The rows of each matrix lie in a flat space through zero, up to rounding. After each matrix: how many dimensions does the smallest such space have?

[[ 23   6   6  15  10   1   2  -3  -9  13  -8  -5 -11 -11  -7   8]
 [  6   8  -6  -2   7  -1  11   1  -9   7  -5   2  -7  -3   1  17]
 [  6  -6  18 -12   4 -22  31   4  -5  -9 -11  -5 -12   2   5 -12]
 [ 15  -2 -12  27   2  -6  15   2  -3  -1  -1  -2  -1  18 -14   8]
 [ 10   7   4   2 -15 -14  27 -17 -21  16 -20  -6   8  -5 -14   8]
 [  1  -1 -22  -6 -14   6  15 -12  -9   3  13  20   4   0  -2  -3]
 [  2  11  31  15  27  15 -11   3   8 -17  12 -30 -25  -6  14 -10]
 [ -3   1   4   2 -17 -12   3 -20   0  -8  -2 -12  13  -3 -11 -18]
 [ -9  -9  -5  -3 -21  -9   8   0 -24   9   8 -12   4  -3  -7  -4]
 [ 13   7  -9  -1  16   3 -17  -8   9 -12  20   7 -15 -15   5  -9]
 [ -8  -5 -11  -1 -20  13  12  -2   8  20 -23  -2   5  -9  -4 -16]
 [ -5   2  -5  -2  -6  20 -30 -12 -12   7  -2  -7  -2 -14   1 -41]
 [-11  -7 -12  -1   8   4 -25  13   4 -15   5  -2  -2  15   6 -21]
 [-11  -3   2  18  -5   0  -6  -3  -3 -15  -9 -14  15  31  -8 -20]
 [ -7   1   5 -14 -14  -2  14 -11  -7   5  -4   1   6  -8   1  -6]
 [  8  17 -12   8   8  -3 -10 -18  -4  -9 -16 -41 -21 -20  -6 -55]]
 | 11

[[-11  -5   3 -12   3  -9  -8   1  -1  -3  11  -1   6   2  -1   1]
 [ -5  -4   5  -8   2  -6   3  -1  -8  -4   8   0   1   3   7   2]
 [  3   5 -21   2 -15  26 -20   5  29   5  -1 -11   3 -12 -14   8]
 [-12  -8   2 -19  -2   0  -3   1  -5  -8  21  -5   4   1  10  11]
 [  3   2 -15  -2 -15  27  -6   3  15   0   5 -10  -2  -9   1  14]
 [ -9  -6  26   0  27 -48   8  -6 -26  -2  -5  17   5  15  -2 -23]
 [ -8   3 -20  -3  -6   8 -41   7  40   8   0 -10  14 -12 -34  -3]
 [  1  -1   5   1   3  -6   7  -2  -9  -1  -1   3  -2   3   5  -2]
 [ -1  -8  29  -5  15 -26  40  -9 -49 -11   6  13 -10  17  35  -2]
 [ -3  -4   5  -8   0  -2   8  -1 -11  -5   9   0  -2   3  12   6]
 [ 11   8  -1  21   5  -5   0  -1   6   9 -24   7  -2   0 -15 -15]
 [ -1   0 -11  -5 -10  17 -10   3  13   0   7  -8   2  -7  -2  10]
 [  6   1   3   4  -2   5  14  -2 -10  -2  -2   2  -6   2  12   3]
 [  2   3 -12   1  -9  15 -12   3  17   3   0  -7   2  -7  -9   5]
 [ -1   7 -14  10   1  -2 -34   5  35  12 -15  -2  12  -9 -39 -14]
 [  1   2   8  11  14 -23  -3  -2  -2   6 -15  10   3   5 -14 -19]]
 | 3

[[-16  -5  14 -19  10 -18 -15  11  11 -12  24  13 -40   6 -10   0]
 [ -5 -38  -7 -17 -11 -13  -4  10  17 -14 -19   8 -19 -28  24   5]
 [ 14  -7 -23  12   2   3  14  14  -8 -10   8   8  -6 -13  -2 -13]
 [-19 -17  12 -27  -1   6  17  -9  -5  13  -8  -6  22  34   3 -24]
 [ 10 -11   2  -1 -22   9 -10   9  -2  -8  14  22  -8 -10  12   8]
 [-18 -13   3   6   9 -34  28 -21  -4  56   2 -15  26   4 -10  15]
 [-15  -4  14  17 -10  28 -37  -2 -22 -11 -14 -16   6   5 -12 -16]
 [ 11  10  14  -9   9 -21  -2 -40  -5  -4  12  21   9  14  -4   6]
 [ 11  17  -8  -5  -2  -4 -22  -5 -35   8  -7  -4 -17  -5   7 -16]
 [-12 -14 -10  13  -8  56 -11  -4   8 -37  28 -21  -4   2  -5  18]
 [ 24 -19   8  -8  14   2 -14  12  -7  28 -18 -23 -17  19 -10  -3]
 [ 13   8   8  -6  22 -15 -16  21  -4 -21 -23 -20  -8   0  14 -38]
 [-40 -19  -6  22  -8  26   6   9 -17  -4 -17  -8 -43   8  -4  -9]
 [  6 -28 -13  34 -10   4   5  14  -5   2  19   0   8 -27  -2  10]
 [-10  24  -2   3  12 -10 -12  -4   7  -5 -10  14  -4  -2 -37  -5]
 [  0   5 -13 -24   8  15 -16   6 -16  18  -3 -38  -9  10  -5 -12]]
 | 13

[[-32   3  27  14  -4  -4  22   4 -34 -14  -1  15   4   7  31  -6]
 [  3  -1  24  28  14  -7  16  10 -40 -12  11  26  -9  18  29  -9]
 [ 27  24 -36 -14  20  36  11   5  51  13 -21 -40  22  -6 -15  13]
 [ 14  28 -14   4   7  12   0   6  -6  -7  -5 -15   6 -10  15  -2]
 [ -4  14  20   7   2  18   4 -24  -1  17 -14  15 -12  -7   6  10]
 [ -4  -7  36  12  18 -27  41 -18 -31   4  24   4  11   4   3 -38]
 [ 22  16  11   0   4  41 -16 -38  34  17 -11  -2 -38 -10  32   7]
 [  4  10   5   6 -24 -18 -38  14 -27  -6  -5  49  -8  -9   8   8]
 [-34 -40  51  -6  -1 -31  34 -27 -20  12  28 -10   0   8   1 -25]
 [-14 -12  13  -7  17   4  17  -6  12 -13   8 -14   2  15  16 -17]
 [ -1  11 -21  -5 -14  24 -11  -5  28   8 -20  -7  -6 -11  -6  22]
 [ 15  26 -40 -15  15   4  -2  49 -10 -14  -7 -47  43  -4  -5  14]
 [  4  -9  22   6 -12  11 -38  -8   0   2  -6  43 -40   7  25  19]
 [  7  18  -6 -10  -7   4 -10  -9   8  15 -11  -4   7 -19 -11   7]
 [ 31  29 -15  15   6   3  32   8   1  16  -6  -5  25 -11  -7  -7]
 [ -6  -9  13  -2  10 -38   7   8 -25 -17  22  14  19   7  -7 -34]]
 | 10

[[ -4  -4   4  -2   7   8 -11   1  -1  16  16  -9   0   2  -2  13]
 [ -4  -3   2  -2   4  -9  11  -1 -10   4  -2   7   2   2  -7   3]
 [  4   2   1  18   2  -2  -3  -1  -4   2  -4   4  -6  -5   2  -2]
 [ -2  -2  18  20  -8 -15   9   0  -4   1 -13   8   0  -4   4 -15]
 [  7   4   2  -8  17   2  10   9  -6  -2 -15   5   6   9   1 -19]
 [  8  -9  -2 -15   2  12   8   2   0  -1   5  -4   3  12  -4   3]
 [-11  11  -3   9  10   8 -17  -6   2   4   6  -7   9  -6  13  17]
 [  1  -1  -1   0   9   2  -6   4  -1   9   7  -3   1   4  -2   0]
 [ -1 -10  -4  -4  -6   0   2  -1   4   1  15  -6   6   8   1   8]
 [ 16   4   2   1  -2  -1   4   9   1 -11 -23   7  -4   6   1 -37]
 [ 16  -2  -4 -13 -15   5   6   7  15 -23  -2  -8  -8   0  10 -11]
 [ -9   7   4   8   5  -4  -7  -3  -6   7  -8   6   6  -2  -2  -4]
 [  0   2  -6   0   6   3   9   1   6  -4  -8   6  15   7   3 -10]
 [  2   2  -5  -4   9  12  -6   4   8   6   0  -2   7   4  -2  -7]
 [ -2  -7   2   4   1  -4  13  -2   1   1  10  -2   3  -2   4  14]
 [ 13   3  -2 -15 -19   3  17   0   8 -37 -11  -4 -10  -7  14   2]]
 | 10

[[ 10   7  -7  29  19   4  -8 -21  11 -10   6   4  -6  -6 -17 -10]
 [  7 -34  -7   3 -15 -36  -5  14  12   0 -20  25   3 -22  10  -7]
 [ -7  -7  22   8  -1  -1  -7  13   3  -2 -21   9   9  -3 -10   1]
 [ 29   3   8  15   3  21  13 -10 -11  17 -10  -3  -3 -35  -2 -20]
 [ 19 -15  -1   3   6  -6  -5   4   0  21  -9   4   2 -25   6 -18]
 [  4 -36  -1  21  -6 -20   3   4  22  24  -6  29  14  -3   0  -8]
 [ -8  -5  -7  13  -5   3   2  -2   2  -1  14  -1   0   0  -6   1]
 [-21  14  13 -10   4   4  -2  12  -5 -14  -1 -19  10  14  -7  23]
 [ 11  12   3 -11   0  22   2  -5  -9  21   3  -3 -20  -5   0  -5]
 [-10   0  -2  17  21  24  -1 -14  21  39  20  -9  -1  -4 -31  11]
 [  6 -20 -21 -10  -9  -6  14  -1   3  20   5  -8   8 -28  13  -4]
 [  4  25   9  -3   4  29  -1 -19  -3  -9  -8   1 -17   4 -13  -6]
 [ -6   3   9  -3   2  14   0  10 -20  -1   8 -17  13   4   9 -10]
 [ -6 -22  -3 -35 -25  -3   0  14  -5  -4 -28   4   4 -27  17 -11]
 [-17  10 -10  -2   6   0  -6  -7   0 -31  13 -13   9  17   1   1]
 [-10  -7   1 -20 -18  -8   1  23  -5  11  -4  -6 -10 -11   1  22]]
 | 10

[[ 10 -13 -20  -6 -12  -8 -10 -14  -6   1  -7  10  -3 -14   6   6]
 [-13   8  10   3  14   2  -9   3   1  -3   6 -10   3   8  -8   1]
 [-20  10  -4  11  25  13  -2   5   1  11 -19  -8 -27  18   4  -6]
 [ -6   3  11  -1   7  -8  -6   1  -4  -8  11  -2  12  -2 -10  -2]
 [-12  14  25   7  35   1  13  11 -10  10 -14   1 -28  12 -15 -33]
 [ -8   2  13  -8   1  -7 -37 -20   1  -5  24 -11  15  -8 -23  18]
 [-10  -9  -2  -6  13 -37   7  17 -17  -2  17   6  13  19  27 -16]
 [-14   3   5   1  11 -20  17  15 -18  -3   9  12   6  15  21 -22]
 [ -6   1   1  -4 -10   1 -17 -18  -3   3  11   3  -1  -4   0   9]
 [  1  -3  11  -8  10  -5  -2  -3   3  29   4  -8 -31  22   8  -7]
 [ -7   6 -19  11 -14  24  17   9  11   4 -12  -2  -7  14  30  10]
 [ 10 -10  -8  -2   1 -11   6  12   3  -8  -2  -2  13  -3   1   1]
 [ -3   3 -27  12 -28  15  13   6  -1 -31  -7  13  35 -17  18  15]
 [-14   8  18  -2  12  -8  19  15  -4  22  14  -3 -17  37  27 -19]
 [  6  -8   4 -10 -15 -23  27  21   0   8  30   1  18  27  41  -6]
 [  6   1  -6  -2 -33  18 -16 -22   9  -7  10   1  15 -19  -6  28]]
 | 7

[[  3  -4   4  10   3   3  -3   5   5   4  -1  -7  11  -3  -7 -11]
 [ -4  11   7 -16  -7  -2 -10   2  -4  -4 -15 -11  -7   0  -6   3]
 [  4   7   9 -10 -10  -7  -5  10   7 -14   3  -7  -5  -1   2  13]
 [ 10 -16 -10  22  16   1  14  -1   4 -19   6   1  17   1  15   4]
 [  3  -7 -10  16   8   4   9   1   4  10  11   1  11  -1   4  -9]
 [  3  -2  -7   1   4  -1   6  -2  -1  -5   2   0   1   0   6   3]
 [ -3 -10  -5  14   9   6   6  -9  -5   5   0  12   6   3   3  -5]
 [  5   2  10  -1   1  -2  -9  10   2 -25 -19 -24   9  -1  -1   5]
 [  5  -4   7   4   4  -1  -5   2   2 -10  -8  -7   7  -2  -5  -4]
 [  4  -4 -14 -19  10  -5   5 -25 -10  14  -1  20 -16  -4 -15 -16]
 [ -1 -15   3   6  11   2   0 -19  -8  -1  -6  24  -2   2  -8  -9]
 [ -7 -11  -7   1   1   0  12 -24  -7  20  24  52 -20   5   0   0]
 [ 11  -7  -5  17  11   1   6   9   7 -16  -2 -20  22  -3   8  -2]
 [ -3   0  -1   1  -1   0   3  -1  -2  -4   2   5  -3   3   8   9]
 [ -7  -6   2  15   4   6   3  -1  -5 -15  -8   0   8   8  17  14]
 [-11   3  13   4  -9   3  -5   5  -4 -16  -9   0  -2   9  14  22]]
 | 6

[[-18  15  -4  -7   1  24  27  45  25 -19  27 -19  12  19 -32 -19]
 [ 15 -27 -12   4   9 -26  -1 -49 -18  17 -32  25 -15 -14  25  10]
 [ -4 -12 -23 -15   6   2  26 -21  -1  -1  -8   6   6   1   1  -1]
 [ -7   4 -15 -19  -3  18  33  10   1 -10  13  -8  25   8 -17  -7]
 [  1   9   6  -3  -7   8  -1  12  -4  -3   9  -7  12   1  -5   1]
 [ 24 -26   2  18   8 -33 -11 -36 -22  20 -30  28 -17 -15  21   7]
 [ 27  -1  26  33  -1 -11  16  57 -12   3  15   7  14   6 -35 -24]
 [ 45 -49 -21  10  12 -36  57 -33 -47  23 -33  45  20 -12  -6 -11]
 [ 25 -18  -1   1  -4 -22 -12 -47 -38  20 -27  22   4 -20  28  19]
 [-19  17  -1 -10  -3  20   3  23  20 -14  19 -18   4  11 -12  -5]
 [ 27 -32  -8  13   9 -30  15 -33 -27  19 -29  31  -4 -12  10   0]
 [-19  25   6  -8  -7  28   7  45  22 -18  31 -25  14  15 -25 -10]
 [ 12 -15   6  25  12 -17  14  20   4   4  -4  14 -13   5 -16 -18]
 [ 19 -14   1   8   1 -15   6 -12 -20  11 -12  15   5  -7   3   1]
 [-32  25   1 -17  -5  21 -35  -6  28 -12  10 -25 -16   3  17  15]
 [-19  10  -1  -7   1   7 -24 -11  19  -5   0 -10 -18   1  15   9]]
 | 4

[[  9  -2  -8  16   0   0  -7  14  -1  -1  -7   4   8   0  -3  -4]
 [ -2   6  16 -13  -9  -6  19 -20  24 -12  -3   9   5  -2  -9  23]
 [ -8  16  -8  -6   3  19   0   4  -6  -2   6  -7 -14 -17  -7  10]
 [ 16 -13  -6  40 -13  13 -32  22   3 -34 -14   3  -1   0  15 -39]
 [  0  -9   3 -13 -20 -12   9  -9  -6   6  -5  -4  -4  19  19  -9]
 [  0  -6  19  13 -12 -26   6 -21  -1 -20  -9  19 -11  32   1 -10]
 [ -7  19   0 -32   9   6   9  -2  13  14  18 -20  -3 -11  -7  24]
 [ 14 -20   4  22  -9 -21  -2  -9 -12  -8 -14  27   8  11   7 -22]
 [ -1  24  -6   3  -6  -1  13 -12  -2 -14   0  -2  -6 -26 -12  14]
 [ -1 -12  -2 -34   6 -20  14  -8 -14  43  10  -5   8  16  11   3]
 [ -7  -3   6 -14  -5  -9  18 -14   0  10  -2   4   3   5   0  13]
 [  4   9  -7   3  -4  19 -20  27  -2  -5   4   1 -23  22  -3  -4]
 [  8   5 -14  -1  -4 -11  -3   8  -6   8   3 -23   5  -3  11 -13]
 [  0  -2 -17   0  19  32 -11  11 -26  16   5  22  -3 -33 -10   2]
 [ -3  -9  -7  15  19   1  -7   7 -12  11   0  -3  11 -10  -3  -8]
 [ -4  23  10 -39  -9 -10  24 -22  14   3  13  -4 -13   2  -8  29]]
 | 9
